There are 9 hidden switches. A switch that is on adds its own fixed numbers to the row, and there is some noise. The rows also spread widely along 16 directions, which tell nothing about the answers.
In the rows, zero is written as 128.
Some rows, each with its switches (1 for on, 0 for off) after it:
[114 126 120 140 131 143 155 105 135 122  80 197 146 110 154 135  87 128
 125 100 136 134 142 128  98  98 154 166 117 138 129 142 101 120 106 108
 115 127 123  99 114]  0 0 0 1 1 0 1 0 0
[158 126 102 144 152 141 173 115 136 122 118 201 151  97 166 155 123 162
 101 139 136 131 157 130 165  81 140 194  77 112 110 125 141 110  75 108
 158 151 137 125 116]  1 0 0 1 1 1 0 1 0
[148 103  91 140 144 135 143 147 149 104 108 148 131  87 161  96 142 189
  92 143  97 120 119 129 121  80 155 166 121 183 127 136 112 105 137 139
 149  71 153  94 117]  1 0 1 1 0 1 1 1 1
[172 117 134 150 103 135  97  88 142 146  67 171 101 141 137 123 135 133
 121 138 152 173 150 154 141  88 151 172 145 148 127  99 103 117  97  78
  96 170 156 133 133]  0 0 0 1 1 1 0 1 0
[151 139 162 120 117 159 114 203 110  95  95 143 189  81 159  96 116 125
 143 141 144  87  74 149 103 114 160 166 126 127 147 119 112  80  98 132
 134 115 182  69 156]  0 0 1 1 1 0 1 1 0
[177 127 140 104 105 136 142 177 164 115 157 145 140 139 111  72 116 162
 177 136 129  78 111 147  84 132 165 126 123  99 139  77  86  94 132 107
 142  81 156 105 111]  0 0 0 0 1 0 1 1 0
[120 103 137  57 163 119 143 134 152 125 140 165 143  92 145 161 125 173
 150 101 177 106 156 161 129  82 136 156  95  83 112 130 176 174  97  99
 164 135  87 158  84]  0 1 0 0 1 1 1 0 1
[252 143 108 134 120 186  99  98 161 129 113 171 182 122 145  78 148 173
 180 168  86 143 129 173  83 145 113 172 115 137 109 114 116 103 103  82
 137 149 139 135 145]  0 0 1 0 1 0 0 1 0
[169 127 154 126 105 124 108 135 170 113 125 145 133 111  91  64 106 145
 137 151 116 138 163 194  79 148 150 150 157 128 158 127 103 111 126 107
 100 118 126 121  98]  0 0 0 1 0 1 0 1 1
[162 136 171 134 131 148 152 158 156 109 134 167 163 116 138  87 125 136
 152 174 142 120 161 176 119 144 158 186 106 116 144 129  81  76  97 113
 154 152 140 116 133]  1 0 1 1 1 1 0 0 1
[142 126 105 130 130 196 171 165 178 114 109 155 173 126 190  81 106 168
 150 143 102 127 130 117  84 128 146 164  98 115 128 130  95  77 119 123
 133  71 163  89 164]  0 1 1 1 0 1 1 1 0
[164 140 160 164 118 129 148 149 182 138 127 162 149 127 146 109 108 123
 122 166 124 132 191 160 156 186 159 188  98  86 139 139  79  76  64 121
 127 135 155 111 182]  0 0 1 0 0 1 0 0 1
[141 151 190 105 138 147 157 202 123  86 117 151 179  96 141 125 126 112
 125 137 173  75 125 146 119 119 167 168 144 123 161 138  98  65  84 117
 136 123 150  74 103]  0 0 1 1 1 0 1 1 1
[148 134 114 151 111  97 155 102 114 128 108 212 146  66 150 156  92 150
 126 129 156  89 139 201 133 112 101 152 125 126 134 121 114 115 134 144
 161 169 147 128 116]  0 0 1 1 0 0 1 1 1
[113 120 175  80 139 128 124 191 163  98 119 128 165  97 119  76 106 143
 157 117 130  97 127 157  58 144 178 149 129 120 150 143 108 126 123 136
 124  70 116  91 112]  0 0 0 1 1 1 0 0 1
[124 122 158  77 148 129 127 150 168  99 143 132 168 108 139 121 119 157
 137 114 158 147 125 147 109  89 194 172 106  90 121 129 150 136  97  60
 144 111  94 112 106]  0 0 1 0 1 0 1 1 0
[146 141 186 120 137  93 112 126 153 119  94 161 152  88 122 124 128 110
 128 114 129 123 159 180 102 151 180 167 158 182 164 177  79 126  97 110
 118 125  87 104 111]  0 0 0 0 0 1 1 1 0
[165 122 142 126 145 193 121 195 139  88 110 130 174  88 135 102 100 137
 116 156  78  84 113 130 126 159 143 189 108 111 126 186 161 122  24 138
 129  97 123  61 120]  1 1 0 0 0 1 1 0 1
[112 121 152 134 145 143 172 145 110 112  99 176 113 128 129 125  99 122
 137  91 109  90 161 114 119 135 152 145  78 119 142 166 109 128  77 131
 149  97  95 116  86]  1 0 0 1 0 0 0 0 0
[117 114 132 120 140 107 143 107 136 124  85 205 116  84 119 106  96 145
 109  98 126 160 197 140  84  97 164 157 111 154 156 159 122 153 113 115
 100 102  95 149  91]  1 0 0 1 1 1 0 0 0
[ 97 123 184 105 133 151 112 147 169 100  96 109 162 113 149 102 102 117
 153 142 151 138 122 187  86 150 180 180 154 135 140 172 108 130 110  98
 122 134  88  74 110]  0 1 1 1 1 1 1 1 0
[192 132 138 132 145 181 145 164 139 101 109 171 155 117 137  99 127 151
 128 148 102 112 119  99 119  98 177 189  92 142 127 134 122 103  47  88
 132  99 138  90 112]  1 1 0 1 1 1 1 1 0
[141 122 159 101 140 103 131 175 165 131  93 167 135 109 141 142 145 147
  81 110 164 154 164  92 151  77 210 175 123 132 153 122 111 107  64  84
  92  76 156 118 158]  0 1 0 0 0 1 1 1 1
[166 126 152 156 137 135 151 164  91  98 106 189  99  93 106  94 109 124
  98 121 105  91 165 115 128 106 158 154  90 143 162 149 124 115  66 137
 123  94 136 117  65]  0 0 0 1 1 1 0 1 0
[123 127 110 194  93 184 129  69 107 106 101 136 109 120 162  80  85 136
 145 108  89 138 105 145  90 131 107 134 102 127 122 131 123 107 147 111
 136 119 148 112 100]  0 0 1 1 0 0 0 0 0
[141 165 200 146 106 139  96 164 127  97  84 124 172  70 140 110 124  97
  99 128 139 125 106 143 120 152 171 173 158 147 165 156 120  81  70 106
  85 104 164  75 151]  1 1 0 0 0 1 0 1 1
[137 119 161 140 113 184 132 136 149 103  93 159 141 163 148 101 109 118
 163 140 130 154 115 144 102 107 161 174 122 127 125 117  74  82  90  85
 136 164 138  75 125]  1 0 1 0 0 1 0 0 0
[114 112 122 146 116  88 171 122 161 129 125 164 114 119 111 118  89 133
 127 137 126  85 150 193 110 156 150 137 162 147 151 127  52 103 168 150
 140 121 121  94  85]  0 1 0 1 0 0 1 0 0
[196 118 146  88 133 134  92 167 147 113 105 136 153  83  96  90 136 163
 127 175 126 107 154 197 104 152 133 160 164 135 145 149 153 137 101 120
 114 122 114 128  98]  1 1 1 1 1 0 0 1 1
[127 148 165  72 138 120 161 164 170 120 122 148 162 117 148 127 155 151
 113 114 196 154 173 125 114  82 185 151 154 108 159 102 108  71 125  62
 102  88 148 139 124]  1 0 1 1 1 0 0 1 0
[134 125 125 135 110  73  81 109 140 144  77 165 150  33 150 143  94 145
  96 117 132 135 133 196 130 122 131 160 149 143 139 150 149 158 114 139
 109 125 144 121 172]  0 0 1 0 0 1 1 0 0

New rows. What belongs after each?
[168 161 178 154  81 163 128 101 142 104 130 161 132 127 128  90  97 119
 159 125 148 148 118 155  88 107 154 145 140 120 150  96  96  80 109  45
 111 140 153 113 101]  0 1 1 0 0 1 1 1 0
[124 105 141 127 120 127 155 154 167 141 114 156  90 130 132  87 100 142
 125 148 138 136 233 178 129 157 146 144 124 102 171 159  95 111 117 136
 110 110 121 154 121]  0 0 1 1 0 1 1 1 0
[123 124 150  82 117 132 105 153 196 111 113  86 157 130 150 112 141 159
 138 124 159 132  83 154  90 103 173 146 189 129 117  95 111 104 152  84
 110  88 144  70 119]  0 0 1 0 1 1 0 1 0
[180 133 167 139 104 158 136 174 167  98 133 170 141 131 108  64  94 145
 145 156 116 129 133 131  91 124 189 171 108 118 147 114  90  94  73  80
 118  96 144  89 124]  1 1 1 0 0 1 1 1 1
[176 106 126 109 113 163 114 140 129 152  76 183 135 135 164 132 142 150
 171 149 154 121 141 173 144  94 105 157 123 116 125  97 109 107  88 119
 141 182 169 146 171]  1 0 0 1 0 1 1 0 0
[166 103 183 122 103 134  54 189  97  90  95 154 135  67 103  52 116 119
 124 167 147 154 136 212 106  97 158 170 143 146 186 136 129 106 100 127
 110 171 157 123 125]  0 0 1 0 0 1 1 1 1
[140 117 105 153 119 123 117 147 101 101  91 166 143  48 162  87 111 165
 105 126 107 111  87 140 104  85 140 154  98 159 136 118 137 119 143 162
 141  84 185  99 138]  0 0 1 1 1 1 0 1 0
[201 139 131 154  78 145 125 127 152 125 115 191 113 115 109  61  86 164
 138 138 104 148 156 133  89 104 151 140 115 118 151  96 112 108  95  77
  91  85 166 137 136]  1 0 1 1 0 1 1 1 0
[145 107 119  76 126 111 110 136 172 136 106 125 127 124 161 124 165 194
 155 106 154 111  92 142 103  77 146 125 147 143 105  74 118 133 166 106
 143  78 153 123 132]  0 0 1 0 1 1 0 1 0
[174 131 124 142 105 177 131 151 181 139  81 149 142 137 158  89 100 146
 158 148  92 105 149 141  95 186 131 151 137 128 133 149  88 106  90 133
  99  81 146  92 164]  0 1 1 0 0 1 1 1 0
[103 151 151 100 136  94 130 106 160 127 130 109 156  60 172 145 165 159
 100  84 164 133 137 148 122 113 146 135 156 138 145 129 140 102 162  99
 119  68 149 149 130]  0 1 0 0 0 1 0 0 1
[149 128 123 157 109 100 133  94 176 155 106 173 136 115 141 139  96 152
 118 145 141 141 167 163 157 160 157 185 101  93 110 126 120 140  84 102
 122 142 130 128 169]  1 0 0 1 1 0 0 1 1
[165 139 150 101 111 143 119 148 161 138  83 179 155 119 135 106 111 147
 124 133 164 180 185 134 107 106 164 167 128  89 147 113 132 108  75  65
  70 119 150 147 164]  1 0 1 1 1 0 0 1 0
[124 124 149  60 127 182 111 150 160 103 123 123 193 112 168 105 135 167
 175 117 169 161 108 155  82  95 152 161 122  88 127 116 156 112 117  62
 133 126 126 131 142]  1 1 0 0 0 0 1 1 1
[ 97 128 176  99 129  92 115 161 152 120 106 126 158  86 147 112 129 139
 121 112 171 136 134 156 109 123 188 159 129 122 148 127 112 113 135 113
 124  92 143 116 154]  0 0 1 1 1 0 0 0 1
[ 93 149 172  63 142 111 145 134 159 116 118 139 170  95 169 144 133 164
 147  55 178 135 137 121  80  94 172 132 112  99 134 124 144 132 131  72
 133  61 107 145 129]  0 0 1 1 0 0 0 1 1
[166 129  99 125 142 133 128 139 139 117 139 123 189  69 176 119 147 179
 143 138  93  73  74 172 128 155 115 155 100 125 107 125 141 108 144 154
 189  98 154 108 149]  0 1 0 0 0 0 0 1 0
[176 152 143 144 124 120 116 113 110 117 120 169 157  44 165  96 166 154
 113 125 141 135 141 154 118  95 130 154 111 162 155 116 126  79 141 117
 137 115 188 163 144]  0 0 1 0 1 1 0 0 1
[152 113 110  67 140 172 139 189 179 124  94 154 192 118 170 142 117 171
 143 142 143 101 119 152 114 100 123 167 146  86 112 119 138 111  84 126
 124 119 148  84 153]  0 0 0 1 0 1 1 1 0
[164 135 151 119 121 130 118 145 149 122 139  94 138 101 150 120 153 159
 145 140 126  64  90 171 140 136 128 133 149 130 125 113 128 107 124 115
 160  92 160 112 122]  0 1 1 1 0 1 1 0 0
[145 134 140 101  98 116 131 113 180 135 110 174 160 106 111 137  74 144
 156 139 160 110 163 221  92 160 119 151 180  97 136 134 114 134 115 106
 107 162 100 116 111]  1 0 0 1 0 0 1 1 1
[158 112 123 134 115  79 124 160 102 124 118 165 120  75 141 121 134 163
 126 121 131  65  96 164 144  99 140 128 109 150 141  95 106 114 145 162
 176 103 175 119 138]  0 0 1 0 0 0 1 1 0
[184 113 116 169  79 150  76  88 151 121  89 151 117 126 124  83 124 148
 100 169 134 207 128 175 123  83 154 176 172 162 136  99 105  88 123  58
  88 171 170 111 130]  1 0 1 0 0 0 1 1 1
[138 104 106 113 142 141 116 151  83  95 110 154 144  56 141 134 110 168
  95 124 120 111 104 156 145  62 109 154  93  99 118 130 205 140  95 131
 162 132 142 124  94]  1 0 1 1 0 0 0 0 0
[166 124 157  81 119 140  96 178 157 117 145 102 159  77 129  88 148 159
 134 168 158 118 136 196 134 132 146 158 152  99 152 122 161 106 111 103
 119 121 153 142 134]  1 1 0 0 1 1 1 1 0
[133  93 123 126 114 134 113 148 170 136 111 134 138 123 148  89 111 159
 159 172 127 122 125 194 128 151 143 173 114 103 119 109 103 120 130 145
 150 147 151 109 168]  1 0 0 1 1 1 0 0 0
[105 136 158  93 138  72 142 103 154 133 134 166 144  69 142 155 121 148
 133  81 177 117 149 161 116 102 165 143 122 123 141 127 135 150 133  92
 140 107 106 152 107]  0 1 0 0 1 1 1 0 0
[154 111  92  90 156 141 131 154 146 119 128 134 170  63 143  75 137 192
 139 139  88  97 146 171  79 154 115 140 114 129 139 152 152 130 160 162
 143  64 126 146 116]  0 1 0 1 1 0 0 0 0
[179 116 157 139 117  83  95 133 172 132 134 125 127 115 125 108 158 150
 110 185 143 150 138 203 172 110 187 186 149 148 142 102  86  93 117  88
 150 159 153 121 147]  0 0 1 1 0 1 1 1 0
[138 131  96 114 133 139 189 126 142 128 127 164 129 105 148 137 107 172
 143 100 120  55 145 145 103 139  99 110 127 116 131 134 124 121 142 142
 147  72 121 127  73]  0 1 0 1 0 0 1 1 0
[169 154 129 111 147 122 149  96 161 132 160 148 161  77 154 140 155 165
 118 116 129 128 179 165 144 126 118 152 112  97 133 136 158 104 112  89
 146 113 126 174 114]  0 0 0 0 0 1 0 0 0
[111 121 151  82 127  81 140 128 205 138 102 167 155 115 147 142 124 151
 141 125 184 149 154 191  94 109 178 157 181 151 147 113  59 110 162  98
 122 131 115 109 138]  0 1 1 0 0 1 1 1 0
[125 125 107 155 129 106 175 125 170 130  87 189 128 124 130 133  83 140
  91 120 100 117 167 127 109 138 159 157 137 141 133 144  64 106 115 136
 112  86 125  75 112]  0 0 1 1 0 0 0 0 0
[154 128 163 135 123 174 119 183 138 105 115 128 153  99 144  87 109 131
 115 166 137 121 153 154 138 147 142 181 111  82 142 147 151  95  61 122
 113 125 160 104 136]  0 0 1 1 1 1 0 1 1
[174 123 151 129 101 180  88 144 154 103 113 138 166 129 131  70  88 146
 177 152 101 142  86 169  80 119 145 168 109  90 114 103 130 119  86  85
 134 140 144  88 144]  0 0 1 1 0 1 0 0 0
[151 114 111 178 122 155 129  86 128 127 126 132 101 134 173  97 149 160
 131 127 100 154 126 127 160 115 159 166  68 145 118 123 109 101 121  88
 168 118 145 145 139]  1 0 0 0 0 0 1 1 0
[117 104 105 124 141 146 150 172 123 110 107 142 137  82 171 117 133 164
  90 142 139 116 131 134 157  90 137 166 107 117 132 124 148  96 116 152
 138 105 176 113 131]  1 0 0 1 1 1 0 1 0
[163 135 183  55 156  94 114 162 169 125 111 154 170  78 100 121 125 142
 153 129 140  85 178 207  77 159 144 147 168 131 154 171 128 158  99 126
 122 109  70 129  88]  0 0 1 1 1 1 0 0 0
[151 127 126 153 100 108  97 108 159 136  69 193 153 103 150 136  93 151
  97 125 137 192 127 128 133  98 182 195 102 119 114 111 125 133  70  75
 100 135 153 103 198]  1 0 1 0 0 0 0 1 1
[109 110 156 126 133 177 152 165 149 105  83 149 120 137 139  99  84 124
 155 125 118  86 152 131  93 161 156 164 116 130 137 183 103 139  74 140
 121  96  91  77  90]  1 0 0 1 1 1 1 1 1
[123 106 143 132 113 160 129 137 152 114  80 159 107 142 137 101 102 137
 120 136 143 173 149 135 111  82 173 169 141 141 143 129 102 114  98  79
  99 128 130 103 111]  1 1 1 1 0 1 1 1 0
[146 135 116 168 108 113 154 107 107 128  88 188 107  99 134 133  99 132
 105  97 116  95 139 133 122 119 126 128 127 144 142 121 103 109 123 138
 119 102 154 113  99]  0 0 0 1 0 0 0 1 0
[114 108 131  96 139 117  90 128 170 134  79 125 177  82 183 132 141 168
 134 136 148 150 114 187 116 120 141 177 138 139 113 136 133 136 138 127
 141 131 138 117 182]  0 1 1 1 0 1 0 0 1
[191 147 143 163  99 192 112  66 143 123 109 155 135 134 148  62 131 136
 181 130 105 152 129 153  68 123 132 152 130 164 137 119  89  92 127  65
 114 135 143 136 111]  0 0 0 1 1 1 1 0 0
[193 146 162 138 124 133 128 130 168 127  99 168 134 121 117 134 109 135
 117 139 133 109 159 134 130 130 166 177 139 129 126 143 116 129  42  76
 101 114 121  96 108]  0 0 1 1 1 1 1 1 1
[151 111 182  77 137 171  88 170 191 136  85 101 150 163 142 107 148 133
 156 151 143 158 178 165 128 163 162 183 141  87 131 159 128 126  50  85
 100 135 104 122 160]  0 0 0 1 0 1 0 1 1
[131 118 140 109  91 153  93 151 133 128  77 158 122  73 124  69  54 151
 143 115 125 142 175 173  67 144 114 127 128  84 165 161 182 166 100 124
  64  83 127 155 135]  0 1 1 1 0 1 1 1 0
[161 119 113 155 130 203 136 139 124 103 107 163 139  86 139  51  88 145
 132 150  75 121 180 154  83 164 101 163  89 109 145 181 153 118  90 155
 109 106 131 128 101]  0 0 0 1 1 1 0 0 1
[186 111 142  87 115 172  99 196 152 120 103 126 160 105 126 108 122 157
 152 185 145  74 114 192 130 145 113 167 160  97 124 126 158 123  69 134
 119 143 152  98 129]  1 1 0 1 1 1 1 1 1
[135 123 107 142 114 182 173 123 197 129  98 141 125 182 151 115  91 142
 152 129 108  99 134 124  88 159 140 142 160 122 107 132  60  95 120 108
 109  90 126  55 100]  0 0 1 0 1 0 1 0 0
[191 108 168 111 138  80 123 181 137 114 111 191 108 101  69  78 128 146
 126 160 126 104 173 174 102 114 188 157 127 168 171 122  78 128 110 133
 134 110 120 128  84]  0 1 1 1 1 1 0 1 0
[141 135 166  83 117  91 115 175 139 128  81 193 186  73 136 131 116 136
 133 115 192 117 129 163  93  92 175 162 154 134 159 104  98 107 114 117
 103 127 163 109 164]  0 0 0 1 1 0 1 1 1
[191 141 159  76 129 127 125 164 147 112 156 147 135 104 117  87 139 192
 160  93 118 106 134 114  89  83 158 117  80  85 134  90 169 137  95  70
 142  38 135 165 108]  0 0 1 1 0 1 0 1 0
